There are 3 ways to turn a row about zero (a turn may also mirror it). The second row of each pair is the first, turned, with some noise. The first 27 pairs use one turn. New pairs use 2 turns, one after the other, and a turn may come again.
Known pairs, each followed by its turns in order:
[ 3.00,  2.37, -2.81,  0.52, -0.18,  0.87,  1.42,  1.73]
[ 0.53, -1.91, -3.69,  1.11, -0.42,  1.87, -0.89, -2.12]
B

[-2.74, -1.26,  1.56,  0.74, -2.29,  0.31,  1.59,  0.69]
[-0.86, -0.41,  0.50, -0.06, -2.27,  3.40,  0.98, -1.00]
T

[ 2.62,  2.98, -2.88, -0.20, -2.09, -2.28, -1.40, -0.99]
[ 2.24, -0.94, -4.30, -0.04, -1.20, -1.44, -2.47,  1.14]
B

[ 2.54, -0.56, -1.00, -1.02,  2.13, -1.90, -0.94,  1.87]
[-0.41,  2.45,  0.75,  0.07,  2.34,  2.36, -0.91,  2.19]
D

[-1.82, -2.86,  2.41, -2.93, -2.76, -0.88, -2.19,  2.59]
[-0.16,  3.25,  3.88, -0.59,  0.35, -3.62, -1.31, -1.78]
D

[ 1.73, -0.05,  1.28,  0.40, -0.69, -1.68,  2.57, -2.84]
[ 2.36,  2.07, -1.14, -1.50, -0.66,  1.71, -0.82,  2.60]
T

[-2.13, -1.69, -1.73, -1.59, -2.36, -2.26, -1.47, -2.77]
[ 0.69, -1.42,  2.34,  1.49, -0.68, -3.60, -0.69,  2.93]
D

[-1.04,  2.76,  0.36, -1.97, -2.80,  1.84, -1.43,  2.97]
[ 3.27,  1.20, -0.25, -1.72, -1.05, -0.76, -0.22, -4.54]
B

[ 0.93, -1.74, -2.30,  1.24,  0.77,  2.56, -1.41,  2.76]
[-1.00, -0.35, -2.06,  2.81,  1.30, -1.52,  0.47, -3.40]
T

[ 1.52, -1.02, -1.28,  0.07,  0.01, -2.69,  2.50,  1.21]
[-0.53,  0.93, -2.33,  2.92, -0.12,  0.84,  0.86,  1.08]
B

[-0.11,  0.22,  2.94,  2.46, -1.31, -3.09,  2.90, -0.82]
[-0.28, -3.19,  2.05, -3.94, -0.08,  0.45,  1.14, -0.69]
D

[-1.77,  0.34,  0.23, -2.27,  0.92, -1.93, -2.38, -2.28]
[-0.19,  0.32,  1.89,  0.83, -2.83, -0.51, -2.04,  2.45]
D

[-0.24, -0.87,  2.16, -2.20,  2.13,  0.77, -0.55,  0.73]
[ 0.82, -3.06, -0.87, -0.60, -0.85, -1.34,  0.40,  0.28]
T

[ 2.61,  1.60, -2.67,  1.31, -0.16, -2.38, -1.75,  0.08]
[ 1.95, -2.49, -3.45,  0.48, -0.37, -0.75, -0.54,  1.63]
B

[-1.06,  1.90, -0.72, -2.86,  1.75,  1.09,  0.64, -1.60]
[-1.11,  2.04, -1.06, -3.26,  0.36,  1.53, -1.03, -0.14]
B

[ 2.65,  0.10, -2.32,  1.65, -0.92,  2.16, -2.40, -2.28]
[-2.27, -1.31, -1.33,  4.36,  0.78,  0.49,  1.53,  0.26]
D

[-2.61,  0.14, -2.11, -0.36, -0.35, -0.99,  2.07,  2.67]
[-3.62, -0.15, -0.13, -2.02,  0.20,  1.46, -0.56, -2.23]
T

[ 2.93,  2.23, -0.91, -2.86,  0.02,  1.51,  3.08,  1.66]
[-2.04,  1.47, -4.63, -2.14,  2.04, -0.08, -1.27,  0.57]
D

[ 0.94, -0.54,  2.17, -2.98,  0.07, -0.58, -1.98, -1.59]
[ 3.05, -1.76,  1.05, -1.33, -0.36, -1.54,  1.30,  0.91]
T

[-2.99,  2.79, -1.09, -1.27,  0.55, -2.70, -0.27,  0.93]
[ 2.70,  2.25, -1.15, -2.25, -2.20,  1.23,  1.57,  1.62]
B

[-2.00,  2.84,  0.15, -2.13,  1.91, -0.91,  1.33, -2.82]
[-0.84, -0.10,  2.18, -2.72, -2.05, -1.49, -2.40,  2.14]
T

[ 2.62,  0.61,  1.70,  0.12, -0.52,  2.60, -0.64, -0.95]
[-0.22, -1.62,  0.88,  0.23,  1.93, -0.21, -2.90, -1.56]
B

[-0.55, -0.96,  1.04,  2.45,  1.49, -1.82, -0.09,  0.69]
[ 0.89, -0.82,  1.52,  1.41, -0.05,  1.02,  1.73,  2.28]
B

[-1.20,  0.60, -1.13, -3.00, -0.57,  1.72, -1.53, -2.21]
[-0.69,  0.27, -1.30,  2.38, -1.90, -2.26, -2.16,  0.84]
D

[-1.80, -1.41, -0.52,  1.16, -3.04, -1.33,  0.65,  1.33]
[-1.05,  0.46,  0.73, -0.29,  0.51,  3.71,  1.13, -1.84]
T

[ 1.20,  2.76, -1.19,  0.38, -0.54,  0.05,  2.25, -1.97]
[-1.62, -2.44, -2.89, -1.37, -0.35,  0.12,  0.70,  1.48]
D

[-1.17,  2.25, -0.15, -0.65,  0.18,  0.35, -0.97,  1.69]
[-2.41, -0.46,  0.98, -0.20, -0.08, -1.21,  1.08, -0.09]
T

New pairs, each followed by its turns in order:
[ 2.87, -1.64,  2.62,  1.09,  3.00, -1.35,  1.77, -1.60]
[ 3.08,  2.44,  0.04,  0.90, -1.08,  3.15,  1.34, -3.17]
B D

[-1.64, -2.61,  2.42, -3.08, -0.94,  2.46, -0.60, -0.80]
[-0.15, -2.05,  2.30, -2.06, -1.11, -0.29, -0.62,  4.12]
B T

[-1.13,  2.25,  0.12, -1.32,  2.95,  2.61,  1.21,  1.89]
[ 2.28, -0.06,  2.65, -0.71, -0.39, -3.30,  1.12,  2.04]
T D

[ 0.63, -2.13, -2.05, -2.16,  0.47,  1.88,  0.32, -2.61]
[1.04, 0.55, 2.36, 2.49, 0.53, 2.24, 2.38, 0.97]
D D

[-2.61, -0.65, -1.86, -0.26,  0.63, -0.22, -1.52,  2.15]
[ 0.20,  1.56, -1.77, -3.11, -1.35,  0.92, -0.49, -0.08]
B T

[-2.92,  2.92, -2.54,  0.63, -0.58,  1.11,  0.26,  0.86]
[-1.94, -0.92, -1.61,  0.63,  1.21, -4.04, -1.13,  0.47]
B D

[-0.10, -1.60,  1.15, -1.38, -1.47, -0.42,  0.63, -1.76]
[ 1.29, -2.17,  1.13, -0.11,  1.33,  1.14,  0.24,  0.26]
D T

[-0.14, -2.10,  2.37,  2.05,  1.68,  0.87,  0.76, -1.47]
[ 0.36,  0.32,  3.79,  0.13,  0.77,  0.95,  1.48, -0.34]
B B

[-1.18, -1.75, -2.07, -1.11,  2.21,  1.18,  1.29,  1.79]
[-2.74,  1.80, -0.08, -0.95, -1.88,  2.30, -0.08, -0.48]
B B

[ 1.85, -0.30, -0.40, -0.40,  0.35,  1.20, -2.70, -2.68]
[ 1.93, -1.36, -0.55,  2.40,  1.43,  0.35, -1.31,  1.92]
T B

[ 2.79,  1.35, -2.03, -1.00, -1.21,  0.44,  0.39,  1.20]
[ 0.68,  1.54, -2.46, -0.81, -0.86,  2.08, -0.79,  1.69]
T B

[-0.98,  0.39,  0.94, -0.27,  0.99,  0.37,  0.03, -1.35]
[ 0.94,  0.54,  0.84,  0.65, -0.02,  0.19,  0.97, -0.89]
D T

[ 0.75,  3.03,  0.68,  1.90, -1.25, -2.12, -0.71,  0.52]
[-2.67,  0.59,  0.66,  1.41,  2.90,  0.31,  1.37, -0.75]
B D

[-1.59,  1.15,  1.75,  2.99,  1.88, -0.60, -1.52,  0.39]
[-0.54,  0.53,  1.66,  2.55,  2.78,  0.03,  0.09, -2.40]
B B

[ 0.52,  0.61, -2.89, -2.74, -0.77, -1.11, -0.75,  2.09]
[ 0.98, -1.37,  0.89, -3.27, -0.98, -1.01, -2.51,  1.73]
T T

[-2.06,  1.14, -1.20,  1.03,  0.07, -0.61,  1.56, -2.98]
[ 0.10,  0.25,  1.57,  0.32,  3.90, -1.64,  0.22, -0.43]
D D

[-2.01, -1.32, -1.87,  2.56, -3.03,  1.56,  2.52, -2.07]
[ 2.71,  0.12, -2.68, -1.30,  2.55,  2.95, -2.58, -0.62]
D T

[-2.42,  1.90,  0.36, -2.75, -3.00, -0.06, -2.66, -2.43]
[ 2.24, -0.79, -0.80, -1.65, -2.27,  1.20,  3.25,  3.65]
T T

[-0.24,  0.61,  0.78, -0.37, -0.86,  0.95,  1.57,  0.93]
[ 0.25, -0.25, -0.83, -0.68,  0.02, -2.23,  0.83,  0.33]
T D

[-1.39, -0.90, -2.68, -2.99, -2.20,  0.66,  1.12, -1.31]
[ 1.32,  2.09, -1.60, -2.28, -3.30, -0.61, -0.56,  1.36]
B B

[-0.62, -1.54, -1.14, -2.42,  3.04,  0.49,  2.69,  2.83]
[ 1.34, -1.78, -3.66, -2.10,  2.80,  0.62, -1.32, -0.04]
D B

[-1.83, -2.12, -0.21, -1.68,  0.01,  2.24, -1.08, -0.84]
[-1.72, -1.73,  2.14,  0.96, -0.40,  1.30,  1.85,  1.09]
D D

[ 1.64,  2.64,  2.01,  0.00, -0.05, -2.26, -2.10,  2.22]
[ 3.18,  1.36, -0.30, -3.25,  1.11,  1.44, -0.92, -0.59]
T D

[-0.91,  0.60,  3.07,  2.19,  1.56, -2.87, -0.72, -2.37]
[ 0.52,  3.54,  0.89, -0.02,  1.77,  1.26,  0.86, -3.72]
T D

[ 2.55,  2.22,  0.97, -1.53, -0.10,  0.23,  1.89, -2.80]
[ 3.41,  1.29, -2.71,  1.08,  0.20, -0.06, -0.30, -1.03]
T B

[ 1.17, -2.10,  0.54, -1.91,  1.40,  2.86, -2.07, -0.42]
[ 2.81,  1.58, -0.68, -0.32,  2.94,  1.96, -0.78,  0.43]
T T

[ 0.34, -1.81,  1.07, -0.38, -2.89,  1.12,  0.89, -1.78]
[ 1.26, -1.76,  3.20,  0.50, -0.58,  0.26, -1.25,  1.14]
D D

[ 2.14,  2.83,  2.98,  1.57,  2.97,  3.09,  0.85, -0.21]
[-2.25, -2.21,  2.88, -2.51,  4.05, -0.71, -0.11, -1.37]
B B

[-3.06,  0.71,  1.43,  1.41,  1.90, -1.30,  1.01, -1.57]
[-0.44,  0.31, -0.19,  2.03,  1.27, -3.21, -1.69, -2.27]
D B

[ 2.08,  1.86, -1.68,  1.58,  1.08, -0.48,  2.11, -2.38]
[ 3.93, -1.00, -1.56, -2.18, -0.05,  0.71,  0.60, -0.36]
T B

[-1.45,  1.05,  2.34, -2.23, -2.50, -0.18,  2.93, -2.78]
[ 4.55, -0.33,  1.07, -2.87, -1.19, -0.78, -2.18, -0.51]
B B

[ 0.61, -0.61, -0.56,  2.47, -0.34, -0.95, -2.95, -0.39]
[-0.25, -0.99, -1.69,  2.59,  0.29, -0.04, -1.20,  2.27]
T T

